Every row belongs to one group in each of 4 separate groupings. Each group adds its own fixed numbers to the row, and there is some noise. The rows also spread widely along 14 directions, which tell nothing about the answers.
In the rows, 128 means zero.
Known rows, each followed by its group in each grouping:
[106 115 150 144 170 121  63 112  75 177  76 144 139 121 138 120 165 134
 140 135 128 121  75 127 126 120 115 165 148 147  89  99 114 158  92  73
 112 138 112]
rapo K_767 K_665 (0)
[161 151  58 163 163 119 189  76 141 157 162 172 135  87  98 157 112 161
 117 136 133  82  57 126  92 112 124 135  58  94 114 130 131 133 152 113
  87 130 108]
ner K_791 K_90 (1)
[109  73 169 128 125 140  66 125 108 192  87 140 163 147 163 104 149 131
 157 112 108 105 145 168  94 157  91 108 132 128  77 105 105 132 150 143
 172 131 154]
rado K_503 K_90 (1)
[146 133 136  82 132 128 119 141 150 126 153  99 126 148 155 164 128 134
 138 140 104 125 135 123 157 124 107 179 170 168 139 104 141 142 112  80
 114 121 122]
ner K_503 K_378 (2)
[162  89 107 118  74  88 176 131 125 102 161 166 100  88 141 130  67 152
 148  55 123  92  84 106 125 111 126 108 119 122 170 165 196  72 119 198
 129 104 121]
rapo K_767 K_665 (0)
[173  94 143  93 185 121 132 115 139 128 156 128 133 111 114 133 123 158
 130 128 128  72  91  70 121 172  77 143 114 173 109  98  82 180  87  72
 106  96 181]
rado K_791 K_487 (2)
[193  92 141  65 120 141 165 126 145 116 145 142 117 141 157 142  92 160
 134  90 103  83 146  88 149 136  95 122 111 145  91 130 131 131 125 144
 147  74 162]
mur K_846 K_487 (1)
[ 85 188  72 185 129 151 116 129 170 182 135 134 144 108 122 155 155 109
 105 184 129 171 124 178 116 116 130 159  84 114 154 108 127 132 147 109
 126 176  53]
mur K_846 K_378 (1)
[129 122 135 151 187 135 151 111 115 112 137 160 124  86  70 121 122 127
 125 122 146 103 116 104  98 197  92 107 107 137 121 110  86 134 122  99
  73 162 172]
mur K_876 K_665 (0)
[129  79 153 141  97 105 120 132 104 144 109 136 140 113 143 128 136 153
 164 128  98 105  93 157 129 104 180 114 136 121 179 177 161  90 139 182
 173 108 111]
mur K_54 K_90 (2)
[ 89 115 130 151 106 143 148 117 113 128 106 166  74 131 134 110 109  99
 167 124 158 168 128 120 214 162 162 132 114  96 125 154 155  66  72 143
  95 221 162]
rapo K_54 K_90 (1)
[137 103 106 128  95 145 157 176 172 108 166 121 119 101 116 123  58 134
 128  85 133 121 148  78 128 141 118 103  97 147 168 139 162 133  88 168
 148 110 114]
ner K_876 K_90 (0)
[146 136 143 134 167 144 152 134 134 110 149 116 137 134  91 154 112 135
 117 120 113 115 159  96 144 158 126 148 118 112  92 108 110 155 133  80
  61 164 156]
ner K_767 K_378 (2)
[107 110 121 118 131  76 124  98  88 102 150 166 107 129 115  70 147 122
 165 115 153 129  86 110 119 136 169  99 169 149 148 129 153 104 113 123
 119 159 179]
mur K_876 K_487 (0)
[151 168 102 154 150 141 127 130 128 129 123 130 139 136  84 165 122 147
 100 161 110 119 133 115 131  73 160 160 125 116 126 127 145 181 127  90
 112 104  47]
rado K_54 K_487 (1)
[125 126 123 151 129 159 116 155 131 211  95 133 173 117 179 126 120 147
 128  98 117 114  99 167  69 122  90 131 108 131  91 100 112 127 140 115
 176 109 107]
rapo K_503 K_378 (1)
[167 136  95 122 153 130 129  85 111 179 112 120 179 159 141 174 159 184
 149 177  78  96 111 166 130  81 176 158 113  93  77 118 137 174 188  99
 138  95 113]
ner K_503 K_665 (2)
[179 107 143 143 142 109 135 101 115 131 115 121 158 131 107 223 119 186
 116 142  58  54 111 137 169  88 152 193 101  71 105 151 160 158 165 137
  87 101  78]
rapo K_767 K_378 (0)
[149 116 126 145 138 118 141 113 105 157 106 144 146 118 124 153 138 161
 133 137  98  96  85 141 126  99 162 142 120  98 126 153 140 126 146 128
 135 119 105]
ner K_791 K_378 (2)
[110  93 157 171 107 108 127 137  65 145  85 167 114 126 142 106 121 137
 155  94 128 122  73 120 153 106 186 124 143  92 134 174 161  73  87 158
 135 159 127]
mur K_503 K_90 (1)
[113  74 101 148 116 120 144 131 130 146 154 121 149 139 124 119 105 148
 172 117 121 106 118 118 143 152 190 103 104  85 137 133 156 123 125 158
 135 164 189]
rapo K_876 K_378 (2)
[143 110 154 141 150 109 113 118 107 105 135 135 167 128  73 143 130 140
 117 123  88  70 153 154  80 119 135 106 147 103 124 129 135 144 205 136
 106 130 102]
ner K_54 K_378 (0)
[126 126 133 124 166 145 167 147 115 132 141 112 133 136 137 148 125 142
 154 144 137 125  95 136 136 144 165 151 169 128 130 108 114 120 132  70
 106 155 154]
mur K_791 K_90 (2)
[177  89 158 134 153 138 136 131 105 127 108 148 123 104 119 171  93 156
 133 102 105  66 100  91 143 136  99 154 125 108 107 140 135 140 103 117
  84 112 119]
rado K_54 K_665 (2)
[146 124  93 126 140 111 127  99 114 102 148 181 113 115  71 136 131 124
 123 121 136  99 137 101  91 125  98 114 140 123 129 125 145 168 137 124
  84 134  92]
rado K_791 K_487 (2)
[116 141 120 116 157 169 137 137 125 147 128 142 122 127 155 124 101 116
 149 100 162 132 117 136 109 161  84 143 163 138  75  66 122 124 130  65
  88 168 143]
rado K_54 K_90 (0)
[124 175 142 134 143 119 140 102  93 116 105 172  92 105 112 120 160 110
 121 127 137 153 105 138 127 129 120 138 162 159 133 136 123  90 119  91
  96 149 114]
mur K_876 K_665 (1)
[127 124 148 146  95  96  84 112 134 105 126 147 120 124  73 141 152 123
  96 148 102 125 158 126 158 122 126 144 107 126 143 157 156 154 129 156
 102 137  67]
mur K_791 K_90 (0)
[168 167 125 164  78 131 147 131 124 120  84 199  89  65 100 149 116 125
  75  82 111 135 132 122 108  95  73 131  91 132 153 180 153 105 107 177
 121  89  14]
rado K_503 K_665 (2)
[132 106  67 110 126 157 138 127 115 194 146 115 184 175 181 137 106 164
 185 107 113 105 130 157  81  96 165 115 145  84  63  80 168 165 205 123
 155 124 138]
ner K_767 K_90 (2)
[120 135 107 140 131 197 125 153 120 174  82 156 119 118 163 159 121 114
 148 132 141 150 146 160 110 136  76 139 142 125 111 112 123 123 119 121
 145 149  73]
mur K_503 K_665 (1)
[103 103  68 138 132  90 119  99 138 123 186 172  99 114 104  93 125 102
 164 136 164 127 102  92 132 163 118  98 114 132 158 117 149 121  79 132
  92 192 172]
rado K_503 K_665 (1)
[134  80 126 115 170 151 122 138 114 136 112 127 128 116 129 129 106 149
 168 150 137 104 100 105 132 139 131 129 136 146 142 128 125 147  90 114
 148 119 133]
ner K_54 K_487 (0)
[125 181 159 124 111 122 107  97  87 138  78 171 123 150 115  77 189 117
 101 112 123 172 154 153 116 124 141 119 135 135  60 120 111 132 162  99
 125 140 128]
mur K_791 K_487 (2)

New rows. What belongs after each?
[105 118 145 130 148 131  85  94  92 154  86 155 119 134 122 110 183 114
 150 155 128 149 133 134 148 159 133 133 130 137 100 120 115 145 112 105
 117 165 155]
mur K_876 K_665 (2)
[121 123 132 130 163 182 127 141 108 143  90 148 127 112 126 124 119 129
 148 131 150 131 138 143  92 149  99 117 151 145 109 102  99 142 131 101
 142 130 109]
rado K_54 K_487 (0)
[ 87 124 130 153 107 152 113 181 140 171 126 108 138 139 161 102 109 115
 141 104 138 163 118 118 143 145 153 137 129 132 126 110 139 110  87 111
 155 173 150]
mur K_876 K_378 (1)
[144 100 127 144 151 117 134  52 143 171 119 171 115  84 129 154 145 138
 148 161 117  90  86 155 157 171  79 150  57 111 113 144 108  95 129 142
 101 158 163]
rado K_54 K_378 (1)
[ 91  95 130 117 125 194 102 164 139 138  96 157 100 102 140 127 104  88
 147 115 156 153 181 126 105 174  40 105 138 160 140 111 118 130  98 151
 151 160  82]
ner K_846 K_90 (0)
[135  87 115 152 177 114 123  71 132 132 139 128 136 118  82 183 143 152
 156 201 103  87 122 133 181 171 139 162  73  94 132 133 116 160 134 122
  71 168 154]
rapo K_767 K_665 (0)
[136  61 162 133 159 133 115 134 156 145 153  82 175 140 102 157 124 153
 143 146  82  72 166 123 150 200 124 129  84 111 118 115  96 164 139 128
 118 145 203]
rapo K_876 K_378 (2)
[116 113 100 100  98 132  78 152 137 163 131 116 125 151 183 147 107 131
 153 117 126 135 105 106 159  88 109 182 160 145 112  99 193 159  77 105
 130 129  75]
ner K_503 K_90 (0)
[106 192  61 160 119 193 180 132 147 158 100 172  78  79 130 122 112  99
 129 135 179 211 126 113 139 147 103 130  80 140 138 126 130 109  70 112
 123 172  94]
ner K_876 K_665 (2)
[144 116  97 126  91 151 171 135 138 121 124 158 108 113 139 140  93 140
 149 111 133 137 139 127 146 135 127 111 100 111 138 147 160 104 119 173
 142 131 120]
mur K_503 K_665 (0)
[131 133 147 138 148 121 147 143 126 150 145 106 165 144 142 139 115 151
 128 115 102  94 102 148 111 115 157 146 141 107 101 109 125 113 171  98
 118 138 136]
ner K_846 K_90 (1)
[126 143 135 119 120 102  98 102 100 162  90 154 106 131 163 104 161 133
 139 140 125 154  74 120 174  92 145 157 131 160 117 140 148 115  66  97
 143 122 120]
ner K_503 K_665 (1)
[ 73 143 140 143 185 111  54 114  72 149  93 123 140 154  99  99 210 109
 136 197 135 167  94 122 144 105 186 163 188 152 125  99 111 180  88  28
 106 175 115]
ner K_791 K_378 (2)
[144 166 117 129  86  85 128  78 112 119 122 178  99 135 112  92 142 128
 106 100 115 144 115 106 153  87 152 129 108 128 102 158 176 110 120 138
 115 120 112]
ner K_876 K_487 (1)
[132 154  84 129 147 143 171 102  66 130 110 195 109 128 128 120 122 129
 154  98 165 131  96 139  81 109 146 116 190  95  83 107 145 112 162  89
  92 166 111]
rado K_791 K_487 (2)
[124 155  93 121 140  83  49  72 127 128 146 133 128 172  95 175 198 119
 116 212  96 129 135 133 190  82 148 204 146 121 108 109 175 205 135  73
  66 158  62]
mur K_791 K_665 (1)
[134  60  98 145 176 199 166 121 116 169  85 163 117  92 135 171  91 142
 185 149 139  91 115 114 138 171 103 117  86 102 133 150 107 119  90 152
 149 150 142]
ner K_876 K_378 (1)
[113 112  97  96 139 147  99 120 121 149 134 163 106 116 161 121 125 109
 171 120 162 132 105 130 106 135  68 136 170 164 114  83 154 135 113 102
 117 146 113]
mur K_54 K_90 (0)
[114  93 109 142 128 113  99  95 160 136 152 166 125  81  80  71 145 116
 133 134 145 126 140 119  87 180  83  65  50 163 155 129 113 151 121 173
 148 131 150]
mur K_54 K_90 (0)
[157  98 124 108 146 124 153 105 115 108 118 147 106 116 117 146 119 154
 158 153 129 105 107 112 156 136 141 131 129 148 153 147 128 128  95 133
 139 108 137]
rado K_503 K_487 (0)
[ 99 129 143 139 138 127  82 142 113 158 108 151 135 127 128  64 160 112
 113 108 134 150 122 112  89 127 114 103 121 164 111 105 111 146 104 108
 159 134 127]
mur K_846 K_378 (1)
[132  81 128 136 143 146 113 148 168 169 150  94 157 121 138 137 114 153
 148 152 117 104 115 105 146 163 129 136  73 137 140 117 119 165  98 123
 145 121 162]
mur K_54 K_90 (2)
[123 139 123 149 114 114 109 104 133 189 123 154 143 122 166 137 133 141
 123 105 108 103  85 156 117 111 102 161 105 106  79 108 146 112 152 119
 114 145 111]
rado K_846 K_90 (1)
[149 137 106 124  75 179 153 159 161 160 107 136 152 120 149  99  90 153
 115  76 121 146 185 144  73 124 102  74  71 145  94 115 129 148 159 180
 216  60 102]
rado K_503 K_90 (0)
[140 232  85 108 127 124 173  91 139  88 159 131  95 156 106 156 149 122
 122 172 133 177 141 147 180  90 185 182 171 129 125 110 162 132 161  53
  58 159  95]
rado K_54 K_487 (2)
[145 211 101 137 156 195 178 157 147 132 108 117 110 105 123 186 123 136
 105 158 136 178 139 128 132  98 128 183 129 163 146 109 118 157 115  62
 117 103  42]
mur K_767 K_90 (2)
[168 153  59 106 130 148 190 126 126 130 157 160 116 117 149 167  93 146
 149 105 139 113 108 130  96 105 108 139 156 120 117 102 161 128 147 107
 104 115  94]
rado K_503 K_665 (2)
[161 190 149 111 139 153 136  92 106 142  71 143 126 142 136 147 149 152
 108 146 102 143 133 158 167  96 136 173 129 129  50 117 127 141 161  70
 103 107  94]
ner K_54 K_665 (0)
[134 143 124 116  98 127  91  87 143 137 109 169 118 127 112 124 158 110
 107 134 103 142 186 146 125 130  71 116  94 145 106 134 131 140 147 153
 138 126  94]
ner K_503 K_378 (1)
[147  75 167 119 134 180 134 177 169 143 138  95 155 134 141 182  95 137
 130 116  87  89 194 130 136 190  81 140 105 109 115 113 104 144 147 144
 125 141 147]
mur K_846 K_378 (2)
[134  99  72 126 157 133 148  91 112 146 135 181 134  89 107  92 131 150
 162 123 152 101  97 124  43 139 110  56 104 157 143 121 122 149 146 158
 171  92 139]
mur K_876 K_90 (0)
[115 158 102 124 120 144 138 152 128 148 123 132 110 140 165 130 124 123
 142 136 135 165 106 126 162  98 156 158 149 136 133 117 157 112  98  98
 133 145 100]
mur K_846 K_665 (1)
[138  84 130 177 123 146 159  94 126 148  98 187 107  82  92 103  91 144
 134  92 140 113 139  92 154 203 105  85   6  79  82 154 108 111  98 191
 105 171 195]
rado K_767 K_665 (0)
[105 115 161 113  89  86  24 148 146 144 149 105 136 159 136 112 148 104
 110 109  91 126 142 100 150 110 102 165 153 168 118 109 173 165  93 112
 125 128  96]
ner K_876 K_90 (1)
[ 88 178  94 153 126 172 169 149 131 180 127 114 164 142 174 128 116 132
 154 132 145 167 121 221  86 131 163 130 149  99  96  77 122  90 201  92
 139 184 126]
ner K_503 K_90 (0)
[ 98  85 130 166 145 155  62  96  67 224  37 193 145  96 149  85 174 126
 157 127 135 123  89 156  57 127  88  89 103 143  98 135 105 139 115 153
 203 110 100]
mur K_876 K_90 (1)
[107 163 108 120 187 137 141  95  64 122  94 164  97 144 115 100 164 118
 157 157 161 172  97 117 140 117 170 130 184 159 108 106 116 132  91  43
 111 153 143]
rapo K_876 K_665 (1)
[119 147 145  90 182 150 134 138  74 140 105 133 133 143 172 134 151 126
 169 127 140 134  90 177  88 111 128 147 252 164 118  78 115 104 164  36
 124 136 121]
rapo K_54 K_378 (2)
[110  73 106 139 124 129  90 146 180 200 168  71 175 149 164 142 113 153
 157 158  99 103 119 126 167 156 147 151  70 120 120 104 140 162 105 129
 158 138 176]
rapo K_876 K_665 (1)
[114 136 126 146 150 161 139 142 112 155 114 151 140 121 141 133 126 119
 132 117 139 123 131 168  66 144 104 114 151 117 114 105 103 104 169 113
 131 158 108]
mur K_846 K_487 (1)
[124 159 105 128 133 143 154 118 125 137 121 133 132 129 128 129 149 134
 134 153 119 156 137 156 124 114 171 122 135 126 136 125 126 119 162 107
 134 142 112]
ner K_846 K_665 (2)
[ 93 109 132 144 151 185 102 148 107 198  81 138 152 146 161  83 128 119
 157 120 149 148 147 142  94 167 110  96 118 124  62  91  83 141 110 105
 173 163 167]
ner K_503 K_487 (1)
[109 151 123 145 150 147 143 157 139 190 125  97 166 121 161 114 137 147
 132 131 132 148  84 163 103 145 151 141 119 142 113  86  91 130 136  67
 151 134 159]
rapo K_791 K_665 (2)
[147 201 138 150 136 121 119 121 129 157 112 117 148 126 127 181 173 143
  87 157  91 132 105 167 138  94 125 207 133 126 108 112 132 146 153  65
  83 121  60]
mur K_503 K_665 (2)
[149 124 102 161 163 131 135  81 130 176 113 167 140 101 106 137 136 158
 115 152 116  89  91 123 110 129 117 129  46 107  99 134 104 153 130 131
 128 115 119]
rado K_846 K_487 (1)
[109 120  80 123 150 158 102 120 158 185 147 138 153 119 141 117 144 118
 145 150 135 135 143 142  82 160  80 108  96 138 111  78 110 175 141 106
 139 147 136]
ner K_846 K_665 (2)
[127  88 141 121 101  98 130 114 172 165 168 115 144 129 168 116 118 150
 146 122 102 103 110 145 150 160 133 129  80 129 128 124 129  90 140 158
 152 135 189]
rado K_846 K_90 (1)
[146 131 124 138 120 121 118 145 168 172 139 107 141 125 146 139 105 153
 105 128 110 115  89  90 167 114 131 177  74 132 111 127 141 150  76 104
 133 111 115]
ner K_791 K_487 (1)
[120 122 123 171 102 123 145 122 122 156 104 192 105  64 136 104  99 131
 118  72 148 120  69 122 100 145  89 116  88 112 126 146 138  71 104 166
 122 152 111]
rado K_846 K_487 (0)
[139 125 112  99  92 124  62 135 148 154 134 125 131 170 151 147 122 129
 118 126 107 126 148 101 170  89 103 181 139 138  86 103 179 190  97 110
 128 115  72]
rado K_791 K_487 (1)
[105 143 135 137 106 126 100 153 112 150 103 128 134 140 152 110 153 123
 135 135 120 163 123 152 134  99 161 130 155 149 146 132 144 114 114 123
 170 125  96]
mur K_503 K_665 (1)
[128 126  97 115  69 126 111 133 137 165 116 141 146 148 160  79 131 148
 138  98 114 155 138 123 120  90 157  99 102 144 109 126 164 151 120 158
 203  87 126]
rado K_503 K_378 (2)
[119 129 145 123  91 123 131 177 126 139 126 119 135 134 157 104 109 134
 131  87 127 140 111 137 108  97 157 121 172 155 151 127 149  96 125 124
 177 108 102]
rado K_791 K_90 (1)
[134 104 186 123 115 174 132 177  94 150  44 127 113 126 173 146 119 145
 150 116 109 146 124 127 167 118 143 156 160 149 137 153 124 101  69 126
 183 104 106]
rado K_503 K_378 (2)
[138 136 122 114  99 140  97 140 171 138 125 128 133 114 109 130 144 120
  96 139 105 146 176 119 121 128  80 130  91 168 147 124 127 175 115 138
 159 100  75]
ner K_791 K_378 (2)
[132 126 162 133 126 120 105 156  95 125  94 141 110 109 133 155 135 122
 127 124 108 125 100 125 139 105 120 163 184 146 167 149 148 110  89 107
 111 130  68]
ner K_503 K_665 (2)
[111 102 118 156 127 140 144 140 115 102 119 152  86  88  97 165  99 112
 155 145 144 128 116 116 159 151 130 142 150 124 197 157 154  92  81 147
 100 175  94]
rado K_876 K_665 (0)
[165 173 121  87  95 146 154 111 176 106 157 131 117 156 134 154 102 134
 106 103 111 139 203 134 170 152  85 153 108 125  52  87 144 140 166 111
  77 140 143]
rado K_503 K_665 (0)
[106 102 137 147 123 146  83 156 111 165 115 129 140 157 142 112 104 123
 141  91 130 117 133  95 134 142 126 138 143 107  75 104 142 151  91 110
 122 164 142]
rado K_876 K_487 (1)
[105 127  95 137 178 171 133 137 125 124 128 126 137 135  85 156 123 116
 146 171 145 136 160 132 124 152 133 129 144 112 124  95 111 171 137  86
 100 181 107]
ner K_791 K_378 (0)
[118 133 128  85  58  99  55 159 139 111 133 116  89 162 166 143 133 103
 133 132 107 170 145 105 204  70 130 187 201 180 169 133 214 132  55 124
 145 115  46]
rado K_503 K_665 (1)
[156 130 126 125 115 138 139 125 118 119 115 167 122 127 106 126 112 134
 104  86 106 115 152  90 121 111 111 114 105 109  92 139 144 150 132 140
 108 123 104]
ner K_846 K_378 (2)
[128 106 150 151 128 122 178 164  92 161 105 142 131  73 175 110 111 153
 163  92 136 116  38 162  77 119 160 103 149 151 191 158 119  32 126 149
 192 101 138]
mur K_767 K_665 (1)
[149  76  64 118 177 144 188  76 108 114 149 181 103  94 103 161 110 147
 202 158 154  87 110 132 110 173 115  91 115 108 150 131 124 118 148 153
 103 155 167]
mur K_767 K_665 (0)
[139 109 124 110 107 112 130 117 121 102 138 164 105 126 105 117 118 125
 131 101 125 120 140  87 138 129 122 115 129 128 125 143 159 139 112 143
 108 136 121]
ner K_791 K_90 (2)
[155 159 104 124 128 116 145  92 147 107 144 162 104 111  88 129 132 125
 105 138 122 131 144 116 144 126 108 125  89 142 130 133 135 139 129 122
  97 118 109]
rapo K_54 K_665 (1)
